The rows of a group lie close to one hidden flat surface of 12 dimensions, which passes through zero. Surfaces can cross.
In the rows, 128 means zero.
Some rows, each with its group after it:
[138 104 140 130  54 159 137 152 138 208 113 141 146  96 169 164 138 144]
(0)
[100 191 144 130 149 112 115  91 114 117 125 164 131 143 136 130  74 123]
(1)
[170 132 144 131 128 153 138 125  58 178 189 169 158  96 109  97 146 151]
(5)
[101 134 138 147 142 121 123 121 108  99 128 143 130 126 138 115 102 136]
(3)
[ 76 124 121 146 151 123 141  80  94 126 135 174 121 142 150 102 113 124]
(3)
[148  40  94 125 141 110 133 133 126 144 144 133  98 117 101 154 151 128]
(4)
[141 116  94  98 123 142 103 164 138 125 158 121 150 118 110 142 127 143]
(4)
[108 124  68 117 100 129 132 139  97 143 159 128 134 116 135 132 132 106]
(2)
[120 123 138 150  84  96 100 106 135 147 141 118 148  88 117 137 114  67]
(2)
[152 198 161 141 166 121 160 123 123 168 137  73 112 142 116 123 113 118]
(1)
[116 154 119 115 157 135 131  83 160 176  86 129  98 156 193 130 167 163]
(0)
[132 111 138 145 164 138 131 154 101 111 164  78 160  94 125  87 134 128]
(2)
[133 110 158 138  94 121 118 122 134 171 113 152 154 132 156 158 144 129]
(1)
[104 142 138 162 178  98 114 108 103 134 111 116 142 123 154 104  52 127]
(1)
[117 110 115 130  69 136 153 170 109 139 108 132 190  96 174 131 108  63]
(0)
[ 82 125 172 139 152 151 147 123 136 144 167  83 157 122 140  97 115 103]
(3)
[110 121 158 108 111 138 162  72 133 105 117 137 116 155 133  84 134  73]
(4)
[203 169 100  94 173 156 149 149 148 194 141 121 141  98  96 138 122 118]
(3)
[101 124 105 160 124  95  97 118 176 142 113 114 145 128 124 136 151  68]
(5)
[ 84 210  99 168  92 122 102 128 117 139 162 104 102  84 124 121 139 132]
(5)
[145 169 151  99 142 153 214 140 109 150 171 186  79 109  78 187  76 132]
(5)
[158 158 122 147 133 124  71 164 123 130 154  89 161 104 113 117 156 168]
(4)
[ 49  99 104 196 141  92 116 148  81  91 100 153 122 100 181 138  66 167]
(0)
[153  76 111 130 131 142 166  96  93 162 134 144 128 137 132  72 169 102]
(0)
[120 104 114 131 104 121  94 153 108  64 146 123 129 129 116 127 174 167]
(2)
[134 103 115  98 144 134 167 100 109 166 146 131  94 142 111 122  98 108]
(4)
[133 144 119 125 107 105  92 153 150 100 164  69 141  52  90 140  96  92]
(5)
[171 128 102 117 163 163 149 172 171 132  92 111 159 105 111 112  92  95]
(1)
[124  78  95 161 149 140 156 123  81 164 136 142 107  95 148  86 141 153]
(1)
[126 101 154 147 104 145 114 114 108 141 160 149 128  92 109 105 149 146]
(0)
[ 97 103  94 135 169 108  99 152 179  70  94 113 137 150 115 132  84  99]
(1)
[122 155  97 134 143  98 116 115 119 129 134 160  98 141 123 160 153 145]
(1)
[153 154 160 102 138 128 136  92  95 129 138 193 143 161 132 128 131 140]
(5)
[142 154 139 100 117 145 127 107 112 143 157 189 153  73 119 132  95 126]
(0)
[132 137 138 146 155  99  85 141 124 154 144  89 158 145 119 143  84 135]
(4)
[ 86 151 200 155 124 125 157  99 104 141 150 133 129  96 173 130 134 139]
(3)
[108 136 143 127 141 177 126 129 127 157 147 103 146 154 124  74  84 144]
(3)
[124 104 130 158 173 100 107 104  94 142 131 122 132  84 157 100 117 155]
(2)
[143 163 176 139 169 128 161 107 112 115 143 126  93 149  96 105 128 140]
(4)
[ 97 113 181 152 114 142 127  86 118  93 171 150 114 153  94  81 189 131]
(1)
[170  43  67  83 200 101  81  83 156 161  82 109 141 150 191 121 142 148]
(0)
[150 146 109 136 169 101 132 125  94 119 121 141 102 113 131 138 100 158]
(2)
[109 141 117 156 100 134 127 158 135 119 142 103 132 118  78 106  68  80]
(1)
[128  74 142 143 115 129 164 133 144 157 109 131 120  86 151 153 131 116]
(0)
[127 144 137  95 123 164 140 152 162 134 131 129 168 148 132 134 129 110]
(2)
[140 116 126 143 158 108 110 131 144 159 145  67 106 149 110 138 136 142]
(4)
[158 166 123 109 116 108 131 135 117 117  92 140 124 141 148 161 127 142]
(5)
[124  89 113 125  98 100 114 132 137 128  88 149 120 149 158 177 125 131]
(5)
[153 189 145  97 170 136 144  97 120 107 168 183 138 119  93 126 152 121]
(1)
[169 167 111 146  97 105 119 154  91 147 111 118 144  96 145 138 126 138]
(5)
[ 92 136 159 135 125 147 117 123 153 101 109  95 151 153 140  76 110 103]
(2)
[139 180 116  80 132 166 183 111 147 132 130 152 116 147 108 114 131  71]
(3)
[114 115 157 118 140 143 130 125 182 131  97 126 117 197 128 136 127 131]
(2)
[121 137 104 116 161 137 121 129 135 150 150 175 139 107 115 153  97 130]
(4)
[111 112 132 157 147 100  89 119 145  93  98 126 132 148 138 120 130 139]
(3)
[153  75 133 123 123 110 123 123 108 139 143  93 131 118 115 118 114 111]
(4)
[104 151  98  65 114 159 105 113 152 116 161 157 157 129 142 136 160 126]
(5)
[151 107 196 152 140 109 135 137 149 126 136  78 126 115 122 147 154 131]
(0)
[187 128 167 124 119 105  99 143 114  86 118  63 115 162 119 120 168 171]
(5)
[113 113 148 196 102  99  98 166 130 147 144  96 139 117  99 160 133 128]
(5)
[ 88 114 178 157 124 113  62 100 139  92 149 158 188 124 106 104  98 102]
(0)
[101 121 112 152 161 101 121 112 121 137 130 132 112 169 123 131 126 127]
(2)
[149 187 147 117  91 192 147 159 186 143  67 102 148 158 129  89 104 112]
(1)
[118 146 103 122 131 144 113 125 187 117 105 112 113  88 141 119 177 130]
(4)
[ 84 154 119 119 122 124 112  94 122 113 136 160 101 147 144 142 150 157]
(5)
[119 124 108 140  74 146 110 163 102 115 108 124 153 136 166 111 157 167]
(4)
[142 148 118 134 148 127 154 148 113 137 128 166 123 119 104 145  90 121]
(3)
[123 135 141 126 142 136 136 127 132 135 171 125 136 149  91 134 159 109]
(2)
[139 100 153 125 101 128  95 137 132 146 131  85 147 102 157 133 128 153]
(3)
[189  95 124  78 144 129 150 103 126 157 141 124  94 108 121 142 139 139]
(3)
[149 122 134 127 156 146 151 135 114 150 127 100 139  84 156  93 110 138]
(2)
[103  94  88 132 146 125 148 127 111  70 174 138  77 114  59 114 131 120]
(1)
[128 183 121 136  87 129 110 150 146 131 148 110 144 142 107 135 198 104]
(2)
[108 164 146  88  90 142 143 136  76  59 118 187 168 134 161 126  64 127]
(4)
[173  86 143  86 162 140 132 121 155 128 112 104 126 139 122 117 101 130]
(0)
[165 170 101 109 145 130 101 131 143 153 127 120 152 108 132 131 147 131]
(3)
[ 95 128 102 135 105 140  83 114 155 121 131 155 126 151 108 118 134 136]
(0)
[130 195 130 124 174 112 172 149 125  54 128 129 134  75 120 144 124  92]
(3)

New rows. What belongs after each?
[112 163 145 120 123 146 163 100 154 160 122 179 103  91 136 157 121 125]
(0)
[157 161 163 127 134 158 161 146 126 121 123 163 133 114 116 130 154 144]
(2)
[123 108 145 112  90 115 102 110 131  69 143 111 146 144 118 113 183  95]
(4)
[172  98  94  76 132 141 105 109 157 173 114 118 151 100 161 128 121 127]
(3)
[121  92  84 130 163 135 117 135 146 161 115 111 111 103 143 128  95 156]
(4)
[ 92 114 140 170 136  94  96 113 106 104 148 143 160  99 138 119 128 108]
(0)
[ 97  93 139 159 128  91 137 122 127  74 111 129  98 139 132 141 155 124]
(3)
[ 80 153  88 127 156 107  80  92 130  98 116 172 149 140 150 105 114 119]
(0)
[152 110  99 119  90  85  66 128 112 123 162 111 125 130 108 159 204 148]
(3)
[141 136 141 109 171 152 188 114 148 112 118 120  95 143 107 108 117 105]
(3)
[ 90 147 129 153 137 114  90 115 148 124 123 184 170 117 139 141 122 111]
(4)
[123 144 139 162 111 129 149 142  76 163 176 146  98  93 101 144 123 169]
(5)
[111 180  87 104 115 116  65 147 132  77 140 132 164 125 120 142  98 122]
(0)
[148 129 172 116 125 146 133 114 145 109 113 127 107 128 121 118 125 150]
(2)
[128 143 109  93 173 122 104 138 137  94 129 139 132 182 117 154 128 162]
(2)
[165 161  96 116 160 121 157 131  84 163 125 130  91 141 148 144 148 174]
(0)
[117 153 164 155 166 130 182 144 123 108  83 122 106  94 167 125  94 151]
(3)
[115 136 107 128 120 118  94 132 158  78 122 109 139 161 111 115 156  98]
(3)
[ 78 163 120 152 136 130 140  91 154 142 116 172  95 120 147 142 158 127]
(0)
[122 116 157 156 108 115 135 162 125 113  91 111 119 150 136 160  92 150]
(5)
[107 126 133 151  86 136  97 113 136 121 111 147 173 120 148  81 170  98]
(4)
[ 81 252 121 135  90 141 104 153 115 108 119 139 157 133 173 140 119 158]
(5)
[129 120 152 124 135 145 177 141  94 104 112 113  94 152 143 110  85 162]
(4)
[163 189 118 118 153 125 158 152 137 166 174 137 162  74  92 173 152  76]
(3)
[152 174 114 108 106 127 146 162 116 142 131 116 149 111 146 159 131 115]
(0)
[121 104  95 127 117 118 116 119  71  57 143 186  51 117  83 121  97 190]
(1)
[167 115 129 105 179  91 116 102 171 131 141 124 147 137  88 163 150  77]
(0)
[143 152 159 115 140 112  99 110 163 131 144 104 155 114 134 148 166 112]
(0)
[115 146  84 112 152 138 123 109 137 179 145 143 120 118 127 128 118 126]
(4)
[144  93 144 132 145 127 171 130  72 121 119 120 147 117 157  97  90 125]
(0)
[110 128 130 147 124 127 117 118 159 136 140 132  79 105 107 150 173 155]
(0)
[142 163 140  83 127 122 116 142 136  93 127 124 188  85 145 148  58  90]
(0)
[148 128 145 142 134 108 143 157  78 124 127 132 170 163 121 131  75  98]
(0)
[162 135 131 155 112  92  78 149 134 170 115  65 187  59 154 137  97 102]
(4)
[104 112 156 124 104 161 120  98 171 120 129 126 127 117 125  90 148 117]
(0)
[ 89 120 196 121 130 161 139  95 179 101  74 111 152 163 171  73  77 108]
(0)
[136 142 107  87 149 100 150  73 111 106 137 190 113 108 134 144 160  92]
(3)
[138 149 133 123 151 141 178 139 170 143  97 126 108 168 118 149 135  94]
(5)
[ 77 149 138 174 127 116 118 101 103 122 141 197 141 133 113 112 109 109]
(0)
[130  97 127  96 106 140 122 159 159  77 119 121 144 118 125 145 120 115]
(4)
[141  89 162 149 146 117 109 136 135 122 139  92 149 135 103 114 132 121]
(5)
[ 86 107 152 115  92 156 133 134 191 125 149 114 126 162  95 153 143 101]
(5)
[132 112 111 175 174 129 198 160 108 153  79 149  77 107 148 139 105 162]
(3)
[124 119 124 116 123 115 130 129 134 135 178 114 129 150  79 152 136  91]
(2)
[156 134 132 138 154 103 129  96  88 132 124 143 105 116 126 108 129 138]
(5)
[141  99  91 139 160 146 154 138  97 156 135  97 127  82 156  84 132 134]
(1)
[ 90 113  87 148 148  95  99 138 143  70 123  91  96 108 129 141 148 136]
(0)
[114 134 109 147 156 116 158 141 118 145 104 164  95 154 130 165  94 137]
(0)
[133  84 163 160  67 152 144 164 168 139 106 153 127 145 105 158 201 128]
(2)
[101  85 118 147 105 122 144 181 191 105  88  72 107 156 116 160 128  97]
(0)
[129 147 103 138  95 156 175 203 120 126 106  94  71 191 104 149 104 153]
(0)
[128 141 168 125  93 170 166 157 123 134 131 150 132 118 107 130  66 135]
(0)
[118  92 148 159 171 101 188 134 119 135  95 128 110 135 141 151 100  99]
(0)
[ 53 111 160 174 113 145 130 116 183  97 115 142  79  95 110 136 115 139]
(0)
[120  61  96  73  93 137 131 156 108  54 171  90 146 107 104 117  96  92]
(3)
[160 108 179 157 151 104 119 126 131 144 126 135 104 154  87 150 116 150]
(3)
[176 177 155 107 153 133 137  94 146 164 108 122  83 127 131 130 144 161]
(2)
[164 157 124  61  97 201 163 138 127 154 146 171  89  82 102 137  62 184]
(0)
[100  78 189 146 112  95 110  92 124 116 108 127 126 107 180 147 126 142]
(3)
[ 82 119 144 133 121  99 151  94 116  65 142 140 112 127 133 132 153  88]
(3)
[151 122 183 141 145 125 113 101 132 146 153 119 121 151  99 112 159 145]
(0)
[113 115 150 105 157 164 137 101 224 129  75 140 103 194 110 135  81 107]
(0)
[108  87  89 165 132  86 107 119 191 170 159 118 118 105  77 172 184  51]
(5)
[ 93 121  89 124 149 127 109 131 111 122 122 132 166 125 172 112  93 133]
(2)
[153 132 182 122 119 125  98 120 172 155  94 128 153 129 147 148 101 134]
(3)
[120 125 131 161 108 107 128 170  80 125 134 118 141 101 142 155 110 152]
(0)
[135 150 136 107 103 166 148 102 135 184 103 121 137 162 179  97 170 127]
(0)
[124 140 130 100 111 125 134  84 122 152 165 109 117  99 115 114  79  73]
(2)
[166 182 147  66 109 137 133 145 155  77 143 108 125 148  77 151 105 104]
(2)
[ 90 216 163 149 182  98 138  96  97 105 104 143 142 177 176 107 112 122]
(0)
[100 102 120 140 138 137 129 103 157 139 121 107 115 171 136 100 162 113]
(3)
[136 169 179 150 134 113 138 141 149  71 119 170 119 125  96 167 186 129]
(4)
[145 123 154 122 170 134 133  96 118 128 139 131 107 136 116 100 125 155]
(0)
[120 171 162 155  73 133 122 168 121 144 130 137 158 116 120 158 115 132]
(3)
[171 122 160 110 149 122 163 152 113  82 128  87 105  72 126 145 101 152]
(3)
[199 159 154 102 145 140 154 150 124 127 118 114 111 116 100 133  69 154]
(1)
[142 123 145 136 119  97  78 120 133 121 128 133 141 134 125 146 141 148]
(3)
[ 92 115 174 168 107 129 102 109  92 116 143 159 173 125 132  84 100 123]
(0)
[116  63 130 126 148 140 172 164 146  87 100 149  86 141 118 161 102 162]
(4)
[115 129 101 151 155 135 185 118 142 176 122 155  99 117 112 129 124  90]
(5)
[134 103 107 129 147 124 150 116 115 133 143 144  85  75 126 135 151 149]
(0)
[133 105  79 115 127  93  73 107 143 119 138 128 137 137 124 144 198 108]
(3)
